There are 3 ways to turn a row about zero (a turn may also mirror it). The second row of each pair is the first, turned, with some noise. The first 30 pairs use one turn. New pairs use 3 turns, one after the other, and a turn may come again.
In the rows, 100 means zero.
Known pairs, each followed by its turns in order:
101,98,73,99,103,53,98,101,136
70,112,121,137,89,114,122,80,123 : J

88,99,89,96,154,109,76,100,94
72,88,57,89,100,95,103,104,126 : J

102,97,87,96,101,97,147,110,109
66,106,92,103,89,95,74,103,76 : C

107,100,89,99,96,103,106,92,110
101,105,113,102,94,112,90,101,91 : C

117,94,72,94,95,90,82,83,99
104,93,126,128,103,117,104,103,98 : C

86,87,81,83,100,89,108,96,96
93,111,109,90,80,107,113,88,92 : X

76,129,77,154,105,87,154,107,100
82,109,111,72,73,154,76,57,88 : J

85,108,97,64,103,135,83,123,96
92,150,83,114,102,109,94,114,99 : X

83,100,114,97,120,116,96,94,99
92,116,96,119,94,79,99,105,104 : X

111,142,99,104,93,95,108,113,125
95,137,92,103,102,88,88,130,113 : C

82,117,94,104,128,91,124,116,87
70,84,85,83,95,116,97,90,84 : J

66,64,47,67,112,94,84,110,77
108,65,155,99,77,72,111,82,70 : C

105,115,92,101,103,106,92,106,94
100,111,99,100,108,106,89,91,113 : X

111,112,111,80,107,46,91,150,86
75,76,100,102,80,63,127,147,129 : C

97,106,85,76,78,56,75,154,88
76,131,100,120,108,125,147,141,81 : J

88,93,105,98,88,82,99,69,99
104,76,112,99,113,105,78,92,113 : C

89,104,101,108,97,92,96,89,98
100,110,99,101,87,99,92,101,97 : J

103,86,117,121,111,92,86,86,94
118,87,96,107,105,73,113,95,102 : X

101,116,78,121,82,100,104,132,112
113,119,103,98,102,139,121,89,97 : J

69,98,95,132,106,87,112,107,86
65,89,111,95,110,82,104,69,105 : X

103,114,87,106,63,105,102,101,77
117,113,122,79,85,105,115,114,87 : J

133,98,116,100,116,94,83,109,81
134,98,71,95,110,92,88,92,85 : X

93,112,102,106,84,100,83,102,126
120,119,88,120,90,104,106,91,104 : J

100,87,89,75,94,113,100,104,64
115,130,108,107,102,110,105,84,70 : X

103,135,105,84,46,142,98,105,99
151,124,71,128,80,96,76,105,94 : C

74,144,108,96,102,110,92,97,71
120,117,96,112,99,65,101,76,131 : C

101,153,99,89,111,109,100,135,86
96,141,90,115,76,63,112,108,114 : C

106,63,135,87,80,105,101,138,88
116,96,103,117,141,106,84,139,74 : J

112,89,101,104,114,96,86,84,102
127,98,92,102,92,86,108,96,107 : X

154,85,116,105,98,104,89,93,100
152,85,92,94,111,97,92,115,92 : X

New pairs, each followed by its turns in order:
96,115,154,124,97,105,85,113,101
70,50,103,113,105,83,94,108,111 : J C X

73,95,60,80,107,87,102,71,109
105,93,107,116,73,93,155,105,104 : J C C

91,79,98,80,64,130,105,99,118
67,119,64,86,96,101,104,112,113 : X X J

91,95,123,90,147,113,89,100,94
147,98,107,108,107,117,119,107,109 : C C C

91,108,100,72,96,91,85,81,87
93,80,113,87,108,82,118,113,99 : J C C

125,96,118,127,54,105,101,77,129
87,124,128,67,101,125,142,77,90 : X J C

90,107,92,104,96,100,99,70,101
118,75,99,96,107,113,97,108,111 : J X J

54,138,103,97,95,95,98,64,100
116,117,112,90,109,101,115,88,40 : J J J

105,99,112,100,46,110,54,89,150
97,108,105,84,98,157,120,45,64 : X J C

78,95,104,92,94,85,107,104,95
97,111,105,83,114,84,105,112,95 : C J C

93,118,100,129,154,105,89,154,72
142,136,74,121,121,81,56,119,131 : J X C

98,105,125,48,68,109,139,76,108
95,95,100,104,80,97,46,155,99 : C X X

100,126,120,104,46,84,101,75,104
107,91,80,125,128,76,117,103,146 : X J J

85,127,112,130,109,137,100,154,99
68,81,123,91,71,141,114,110,141 : X X X

102,126,98,127,67,112,95,129,89
120,121,102,123,135,98,72,112,83 : J C C

133,94,123,63,108,99,151,98,129
161,72,71,82,116,114,75,89,81 : C C X

97,116,122,62,113,97,88,115,67
94,64,101,119,108,70,88,69,121 : X C X

88,100,99,100,104,124,129,93,72
108,71,119,124,103,92,102,118,94 : C X X

99,117,94,142,100,104,99,121,122
128,113,99,88,85,80,108,69,100 : J C J

107,102,116,87,104,92,87,102,111
111,108,88,119,97,106,101,109,94 : X X X

106,113,104,85,107,87,114,80,73
97,79,112,74,79,104,84,107,92 : J X J

109,116,115,111,96,122,138,97,99
82,54,112,114,111,103,102,88,97 : X C J

127,122,107,131,132,69,110,87,117
129,104,128,141,117,103,94,84,66 : C J C

108,106,114,109,90,92,99,141,97
127,91,111,99,71,93,93,82,114 : C X C

104,104,154,74,111,93,132,86,108
43,66,101,95,115,91,118,80,90 : X C C

89,115,64,77,103,105,94,109,94
87,88,91,141,103,108,88,112,99 : X J C

137,113,109,97,118,110,92,119,120
108,72,94,104,117,119,133,97,89 : J X X

84,103,93,102,81,77,113,102,94
111,88,113,112,98,122,98,86,107 : X C C

97,92,61,102,117,97,95,98,126
110,110,92,109,122,143,109,104,100 : J J C

94,46,97,103,92,71,124,101,97
106,61,83,84,95,71,139,102,93 : X J C

93,112,97,96,140,120,85,71,101
105,100,83,84,141,102,115,116,72 : C X C

97,73,89,90,93,93,91,111,73
103,104,115,99,85,67,101,93,109 : J X C

96,98,93,119,114,83,154,98,65
104,92,134,116,57,92,60,82,81 : C X J

89,73,83,97,103,103,88,75,107
104,112,81,103,88,122,124,114,123 : X C J

